The rows come from 5 hidden closed curves, with some noise, and rows from the same curve form a group. Each curve winds through 8 dimensions. The rows are also pushed far along 5 directions, which tell nothing about the answers.
Some rows, each with its group after it:
  5  -2   0 -18  -5  24  23 -12   0  13   0   2   8  18 -14  -4   4  -1 => (1)
  2  33  -7  15   8 -40  12   0   5 -19   0  23   8   9   0  15  -8   4 => (4)
  4 -12  -4  11   6  38  -5 -37   8 -18 -10   6  -8   8  32  -9   0   1 => (0)
 16 -32 -12  -9  27  25  -9  -5   8 -18  -9  12   7  13   6   4   7  -1 => (1)
 -2  10   0  -1  -5   1   7 -15   7 -14   3   1   7  -3   4   3   6   5 => (4)
 -4  14   9   0 -26  11  -5 -11   8   0  -9  -2   8  -9  -4   0   1   5 => (0)
 -6   8   4  17  -1 -33  10 -12  -1   2   0   5 -11   9  11  -2 -16  -3 => (3)
  6   9  -2  -1   4 -21 -20  34  -4   2   6 -12   1 -22 -25  -2  -2   8 => (2)
 -2  18 -11  -8 -28  -9  40  -8   3   6   9  11  29  -2 -28  -9 -12   6 => (0)
  2   2  -3 -19   6   5   6   5  -6   6   4  -3   4   3 -23   3   7   0 => (3)
 6  9  6 -7 -1  5  3 -4  2  0 -5 -5 -1  4 -9 -1  7  1 => (4)
 -1  10  -2   4 -10 -18   9 -18   1   3   2  20  -6  17  10  -4 -21  -6 => (2)
  0  14   6 -11 -21  -6   1  24  -7   0  16 -12   8 -34 -25  -7  -3   1 => (1)
 -3  -2  -7  -2   7  -2 -14   7  -6   8   2  -7   1  -1  -7   5   1   8 => (1)
 19  18 -27 -10  11  17  34  -2  -2 -38   7  23  32  -2 -15   7   4  -2 => (3)
  3   9  -5 -15  -5   5  -5  17  -1  12   1  -8  17  -8 -24   5  12  11 => (2)
 -3  -6   1  -4  -6  20  12 -46   3  -3   0  14  -2  19  26  -9 -12  -4 => (2)
 12  15 -13  19  20  -4  -2  21  -2 -23   3   0  10 -14   0   6   4  10 => (0)
  5   6  -4   1  19 -10  -9  10  -3  -3   1   2  -2   0  -2  -4  -6   5 => (2)
  9   9  -2   0 -10   5  34 -31   8  -9   0   6   9  11   3 -10  -3   1 => (3)
 19   2 -28   4  37   4   4  17  -3 -33   4   3  23  -4   2   8  12   8 => (0)
-15  -8  18   8 -10 -15 -18  16  -1  40  -2 -22 -19  -5  -9  -8  -1   7 => (4)
  7  -8   1  10  23   8 -21  23  -1 -14  -8   1  -2   3  21  21  13  -5 => (3)
 13 -12   3   4  14  28 -18 -15  16 -21  -5   7  -8   0  27  -1  15   2 => (4)
  9   0 -11 -11  11   1   7 -12   3 -11  -3  13  14  11   6   3   3   1 => (0)
-12  27  18  18 -43   3 -20 -16  -1   4   1  -5 -22 -20   1  -2 -16  -1 => (4)
  3 -17   2  12  15   3 -22  34   1   3  -4  -3  -6  -6   4  11   8   2 => (4)
  4 -18  -5 -25 -13  29  39 -40   6  11  -5   7  19  26 -10 -16  -5   1 => (4)
-14   5  25   6 -17   6 -33  -8   3  11  -7  -5 -19 -11  -3   0 -11   5 => (4)
 15  25  -5  20   8  -7  -9  15   5 -31   1  -5  -5 -13   8   8  11   4 => (2)
  1 -21   4 -16  15  13 -10  18   1   3   0   7   4   2  -1   8   8  -6 => (4)
-11  11   4  16 -18 -28   9 -15   5   6   4  -1  -6  -7  -3 -10 -11   4 => (2)
  1  -1 -17 -14  -5   0  17  20  -5   0  15 -11  30 -21 -28  -2  11   8 => (3)
  5   6  -3   0 -13  15   1   2  -1   2   3 -14   5 -11  -5  -1   9   5 => (4)
 -2  17  -1  14   4 -21  -8  17  -6 -12   3 -12  -3 -12  -2  16   9   1 => (3)
 -5 -20  -6  -5  -4  11   9  -9  -1   9   3  -3   7   0   1  -9   0   0 => (3)
-5  7 -7  5 -7  0  6 -6 -5 -7  6  2 -2 -5 16 -2 -3 -3 => (1)
  0  -1  -6   2  19 -28 -10  19  -2   2 -11  13  10  12   2  16  -3  -1 => (0)
 14   0  -8   8  17 -11   5  20   8  -8  -2   4   6   4  -2   7  12   4 => (4)
 -1 -10   5 -15   8   1 -23  15  -4   9  -7 -11   6  -1 -11  10  10   2 => (0)
  2  11  -3  -7  -1  -2   3  -5  -3   3  -1   7   9   0 -20   1  -8   4 => (3)
-23  -3   3  19  -1 -65 -13  19 -10  19   7   1 -21  -1  -4   1 -25  -6 => (0)
 14  -1 -12   5  28  10  -7  12  -3 -29   4   1   3 -12  16   0   6   1 => (1)
-19   3  -5  -6 -13 -24  17 -11  -6  32  12   1  -1   5 -10 -19 -16   5 => (2)
 -2 -12  15 -11  -5  18  -4   6  -2   8   2 -10 -13  -6  -4  -3   7  -9 => (0)
 -2   1  -4   5   0   4 -14   5  -2  -3   5  -7 -10 -16   2  -9   0   4 => (2)
-14  -5   3   5   7 -27 -26  22  -1  11  -5  -4  -3 -10  -8   2  -6   6 => (1)
  6 -15  18   0 -25  50   6 -47  13  -7  -7   8 -22   7  31 -20  -7 -11 => (1)
 -1   9  10   3   6   0 -12   3  -2   2  -6  -1  -4   0  -3   3  -4   2 => (2)
 -3  26  -9  -3  -1 -28  17  11  -2  -2  16 -10  22 -18 -21  -3   4  15 => (2)
  7  32   4  26  -8 -19  -2   0   3 -38   2   7  -3 -22   5   7 -12  -1 => (3)
-1 14 -7  3  1  3 -9  2 -7 -1  5 -6 -1 -8 -2  2 -1  9 => (1)
  1 -15  -7   5  28  -9  -6  19  -5  13  -6  -6  -3  15   8   6   8   2 => (4)
 -3  11   0  14  -2 -17   7 -24   7   1  -2  12  -5   6   5 -10 -15   6 => (2)
 11  16 -12  15  18  -4  -1   6  -2 -26  -2   6  -2  -2   8   6   2   0 => (4)
 -3 -17  14  -5   5   1  -4   9  -3  38  -3 -14 -11   9  -5  -9   0   3 => (0)
  0 -13   1   2   2  17  -8   9  -2  15  -7  -7   2   4  -3   2   2   5 => (4)
  2   3 -10 -28  -6  18  37 -19   5   5   5  19  27  12 -15  -5   4   4 => (2)
 -4  12   1  13  -4 -27   4   5   2   9  -1  -2  -1  -1 -10  -5  -7   8 => (0)
-17  14  14  23 -33 -11   1 -23   9  16  -1  11 -22   5  12  -7 -18   1 => (3)
 -3  14  -2   8 -15  -4  13   9   0 -19   7   0   6 -21   5   2   5  -4 => (0)
 14  17 -14  23  15   9   7  -4  10 -35  -3  19   8   5  27  10   6   5 => (3)
 -4   7  -5  -8 -10   0   9   1  -6  11  13  -6   4 -13 -15 -16  -5   5 => (4)
 2 12  1 -2 -1  2 -5 -1  0 -9 -2  9  5 -6  3  3 -4  1 => (0)
-17 -10   5   7  -4 -12 -13  -1  -9  17   3  -5 -20   0  20  -5 -11  -5 => (1)
 -2  16  -1  -3  -7 -12   2  -6  -3   8   1   7   8  -2 -21  -2 -15   7 => (3)
-10  -7   7  -8 -12  16  16 -26   1   9   2  -6   6  -3  -7 -13  -3   1 => (2)
  8 -36 -13  -8  26  -4  15   2   1   0  -3  12   4  23   8  -4   0 -10 => (0)
12 -1 -6  1 13 20  0 -3  3 -8 -8 -1  1 17 17  8 16 -2 => (2)
-16  15  10  14 -21 -16  -3  -8  -1  15   7 -15 -13  -7  -9  -3  -4   7 => (1)
  3   8   2   3  16 -12 -22  21  -5  -4   2  -6  -5 -14  -8  -1  -5   5 => (2)
  1  32  -7  20 -10 -10  -3  21   4 -29  10   9   1 -17   5  21  10   1 => (3)
-11  10  -2  30   7 -24 -32   2   0 -15 -12  19 -21   6  24  21 -13  -3 => (1)
  3  -5  -3 -20  18  -2  -3  24  -3   3  -3  -1  29  -7 -11   0   5   6 => (1)
 -8  11   6   2  -1  -9 -11   6   0  -4  -4   5  10 -13   6   1  -6   3 => (1)
  1 -24  -3 -14   9  27   4  -5  -4  22   0 -10  10  13  -7  -7   3   6 => (0)
 -2  -7   1 -12  -8  16 -13  -7   3  14   2  -1  -4  -5 -13  -7   0   7 => (3)
  4 -29   6 -15  -7  21   7  -9   5   8   0  -4  -5   2  -6 -12   3  -7 => (3)
  2  14   9   5 -21  -1   3   0   0   1   2  -1  -8  -9   5  -3  -6  -3 => (1)
  4  -5 -21   2  34 -30   8  24  -6   0   5   0  11  12  -8   9   6   5 => (1)

New rows. What belongs after each?
 -5  -9   2  -2  -5 -13  15 -13   3   1  -1  13  -3  14   1   0 -10  -7 => (4)
 -7 -23  17 -16  -2   1   3  -5   2  24  -1  -1 -10  15   3  -6  -1  -8 => (2)
  1 -18   7 -11 -28  45   9 -35   8  21  -3 -17   0   2  -2 -23   5   8 => (4)
  4   4  -2 -21  -7   1  -4  25 -10  19  12 -26   8 -26 -39 -16   5   8 => (4)
-12 -27  13   1 -18   3   7 -22   3  32  -6 -10 -10   7  -1 -20 -11  -2 => (3)
  7  30 -15   4   1  -5  22  13  -1 -23   7  14  30   1   1  20   8   1 => (3)
  6  -9  -7  -3  15  15   5 -13   5 -13  -3   2   7  10  15   3  12   2 => (4)
 1 -4  8  7  2 10  0  2  6 -3 -8  0 -7  8  7  8 10 -3 => (4)
 -1  -8  15  -2  -7   4  -7 -14  10   7  -4  -7  -5  -3   0  -5   4   6 => (2)
 14  -6 -11  -9  28   1  18  13  -4 -18   1  17   6  16   8  13   9 -14 => (0)
 -9   2   4   0 -14  -9   0 -12   5   7  -5  -5   3   2   6  -1   3   2 => (0)
  7  -6   4  10  10   2 -15   9   4 -13  -7  -4 -12   1  -3   8   5  -3 => (0)
 -4  -7  14  -2  -5   2   7 -22   1  19  -9  -6 -15  16  -2  -9  -5  -3 => (3)
  7   8 -16  -8  14  -3  23  -9   4 -20   4  12  24  11   3   8   9   4 => (4)
  3 -10   9  -3   8   1   1   4   0  16  -1 -12 -11  11   2   1  11  -2 => (0)
  5  11  -6  15  -5  22   9 -32  15 -26   2  11   3  -1  25  -3   6   8 => (4)
  3   2  -2  -6   3 -10  -2  27  -5 -10  10 -11   3 -16 -26   7   7  -2 => (0)
-13 -18   5   2 -12   2   6 -10   3  17   2   7  -9   3   0 -14 -16   0 => (4)
-19 -10   6 -15 -19   2  -4 -11 -10  44   4 -15  -3   9  -5 -11  -7   1 => (2)
 18  22  -2  12  -6  23 -10  12  14 -49   0  -1   2 -28   6  19  28   3 => (2)
  3   5  -6  11   3  -6   3 -20   3 -19  -1  11  -8  11  27   8   2  -8 => (4)
  7  -5  -3  16   9   6  11 -28   5  -2  -2  12 -13  25  25  -1  -5  -1 => (0)
 -9   2  -8 -14 -12  12  17 -20   0  18   4   9   6  14   3  -8   0   2 => (2)
 -9  -9  12   6  14 -22 -28  35 -11   4   2  -7 -24 -12   0  10  -2 -12 => (0)
 -7   5   7   1 -18  -6  16 -11   3   7   6  -6  -7  -2   5  -6   4  -3 => (0)
  1  22   5 -18 -20 -10   5  -2  -2  19   6  -4   8  -7 -30  -8  -6   5 => (4)
  5  24  -1  11   3 -18   9  20  -3  -7   7   3   2 -10  -2   9   2   1 => (0)
 -2   0   6   1   5 -12   9 -12  -3  12  -7  -1  -9  17  -3  -1  -5  -4 => (3)
  6   5   4   4   4  -4 -10  11   2   2  -1 -13  -7  -4  -1  -3   7   5 => (2)
 -8 -16  11 -27 -13   5  14 -10  -4  55   1  -2   9  17 -21 -17 -13   5 => (0)
-4 -8 -4  4 -3 -8 13  1 -1 -6  4  7 -1 -1  9 -3 -4 -9 => (0)
  6  -7  23   6 -11  44 -32   9   4 -23  -7 -14 -16 -31   2   2   6  -6 => (3)
 -2   4 -14 -16   6   3   3   8  -7  13   5   2  15   5  -8   2   6   6 => (2)
  5 -14   1  -6  20   7  -6  -4   4  11  -4  -9  -3   7   3 -13   5   9 => (2)
-11   6   3  23  -6  -7 -20  10   1 -24   5 -10 -14 -25   6   8   5  -1 => (1)
 -5  -6  17   1  -4 -16 -15   4   0  27  -4 -12 -23   6   1  -5   2  -5 => (4)
 14 -21 -26 -21  23  16  30   2   2  -8  -3  14  25  31  -5   9  17  -5 => (1)
  9  23 -21 -15  -1  16  27 -14   1 -25   5  15  35  -5  -7  -2   3   7 => (0)
 -8   5  11  31 -11 -16 -21  -5   2  -6  -7   9 -23   1  16  12 -16  -6 => (0)
 13  -4   4 -15  -3  26   1   4   4   9  -1 -20   1  -4 -10  -9  23   2 => (4)
  8  -5  -4   3  21 -10   3   2  -3   3   2   7  -6  17   8   8   0  -2 => (0)
  0  -8   0  -4  -3  20  13 -17   5 -16   2  19   0   6  11   0  -4 -10 => (4)
  4  -1 -10   1  14  -7   1  13  -7 -20   2   8   2  -6  -5   5  -7  -5 => (4)
-10  21   1  -4 -30  16  -7 -13  -2  -1  11  -6   0 -24 -19  -2  -1   8 => (3)
-10  14   9 -13 -13 -39   9   2   2  22   7   1   6   3 -22  -1  -6   3 => (4)
 -9 -12   6 -11  -9  15   5  -4  -2  13   2  -6  -2   7  -5   0   4  -6 => (1)
 -4 -11  -2   4  -6  12  -2  -2  -2  -5   3  -7   3 -14   3  -4   1   0 => (3)
-13  11   9   3 -11 -12   3  -8   3   1   6   5  -9  -2  11   4   0  -2 => (2)
 15  19  -3  -4  -9  13  27 -31  18 -32  -1  19  14   9   6   4  11   0 => (4)
-11 -13  -1 -13 -15  -1  -3  20  -5  24  13 -24  10 -24 -28 -10   8   9 => (3)
-14  54  -5  10 -36 -30  12  13  -9   4  26 -17  10 -37 -23  -4  -1  12 => (4)
  3 -18  -4  -7  26  20 -13  15  -7  -6  -1   1   2   2  12   6   7  -4 => (3)
  8   7  -5 -34  -4   6  22  10  -4   6  16 -11  22 -14 -34  -8  12   6 => (0)
 -5 -17   1 -24  13  -9  -2  29  -6  21   6   5  13   3 -18   7   2  -3 => (4)
  5 -13  -4 -34   2   4  24   8   4  21   4   3  25  10 -26  -1  13   4 => (2)
 -8   9  15  16  -1 -14 -17   7  -6  -2  -7   3  -5  -4  11  11 -15  -4 => (3)
-20  26   7   8 -48   0  14 -28  -3  18   4  -5   1  -8 -14  -9 -20   8 => (4)
 12  12 -14  -2 -11   7  27 -19   7 -23   4  24  15  11   1   7  -3  -5 => (1)
 10  -4   4   3   7  25 -16 -14   8 -15  -3   1  -8  -3  17  -2   4   5 => (3)
-13  15  15  21 -38  -3 -12   0   4  -3   3  -9 -12 -31  -9  -6 -12   3 => (0)
  7 -25   0   0  42 -35 -16  26  -5   8  -4   5 -18  17   4   5  -5  -7 => (3)
 -1   3  -3 -27 -35  39  13 -15  -1  23   8 -19  17  -6 -19 -16  12   8 => (2)
 -3 -16  -2  18  15 -14 -14  16  -5   8  -2   3  -6   0  11   2 -12   1 => (0)
 -5   2  -3  18   2 -32   0   7   5  -6   1   8  -4  -2   2   5 -10   4 => (4)
 -2  -4   4  -1 -20  12  22 -36  10 -10  -3  13  -2  12   7  -5  -8  -5 => (4)
-16   3  -4  10 -11 -37  -6  16  -4  17  10   4  -9  -8 -13   1 -11   1 => (3)
 11   2 -13  21  31 -15 -22  24   3 -45  -9   3   1  -7  28  27  20  -4 => (0)
  2 -20   2 -14  15   9   6   3  -1  15  -6  18   3  29   7   5  -4  -9 => (3)
 -5 -12   0   9   2   4   3   4   5  -5   1  14  -2   0   5   1  -6  -1 => (4)
 19   8 -12  -6  22   9  17   4  -1 -21  -6   1  18   7 -12  10  14   0 => (3)
  7 -20   9   5   8  38 -34 -10   3 -19  -5 -10 -21  -8  29  -3   7  -5 => (2)
 -5   7  12  21  -1  -2 -18   1  -1   6  -2 -12 -20  -4   2   1  -3   5 => (0)
  1   1   4  24 -13  31 -15  -4   4 -20  -2  -6  -5 -23  15  -1   0   4 => (0)
  0 -16  -9  -4  17  16  -2  -2  -6 -10   1  13  -1   8  15   5  -1  -9 => (3)
-11  19   1   8 -10 -33   2   7  -8  22   8  -6  -9  -1  -2  -2  -5  -1 => (4)
 10  38  -7  17  -4  -9  -1   0   3 -32   2  12  11 -19  -8   7  -8   9 => (3)
  0   6   0 -11  -6   3  -6  17  -1  19   4  -2  17 -12 -27  -3  -3  13 => (4)
-13 -15  -5 -14  -6   6   5 -20  -3  35   1  -2   8  10 -10 -15 -10   9 => (3)
  3   5 -13   7  10 -20  17   3  -3 -17   6   4  12   1   4   8   3  -3 => (2)
  0  -4 -10  10  10  -9  11  -6   2  -9   4   4  -3   2  11  -5   2  -1 => (2)
 -7 -29  -1 -24  16   9  -2 -14  -4  28  -7   3   6  20   4 -14  -7   1 => (0)
  1  11  -2  17  20 -29 -13  11   8 -18  -2  12   0  -2   7  13  -1   8 => (4)
-15 -18   5   6 -13   4  -8  -5  -3  15   2 -13  -5  -9   6 -11  -6   2 => (0)
 -3   0   2 -14 -23  16   2   7   0   1   6  -4   5 -13 -28   1   2  -1 => (1)
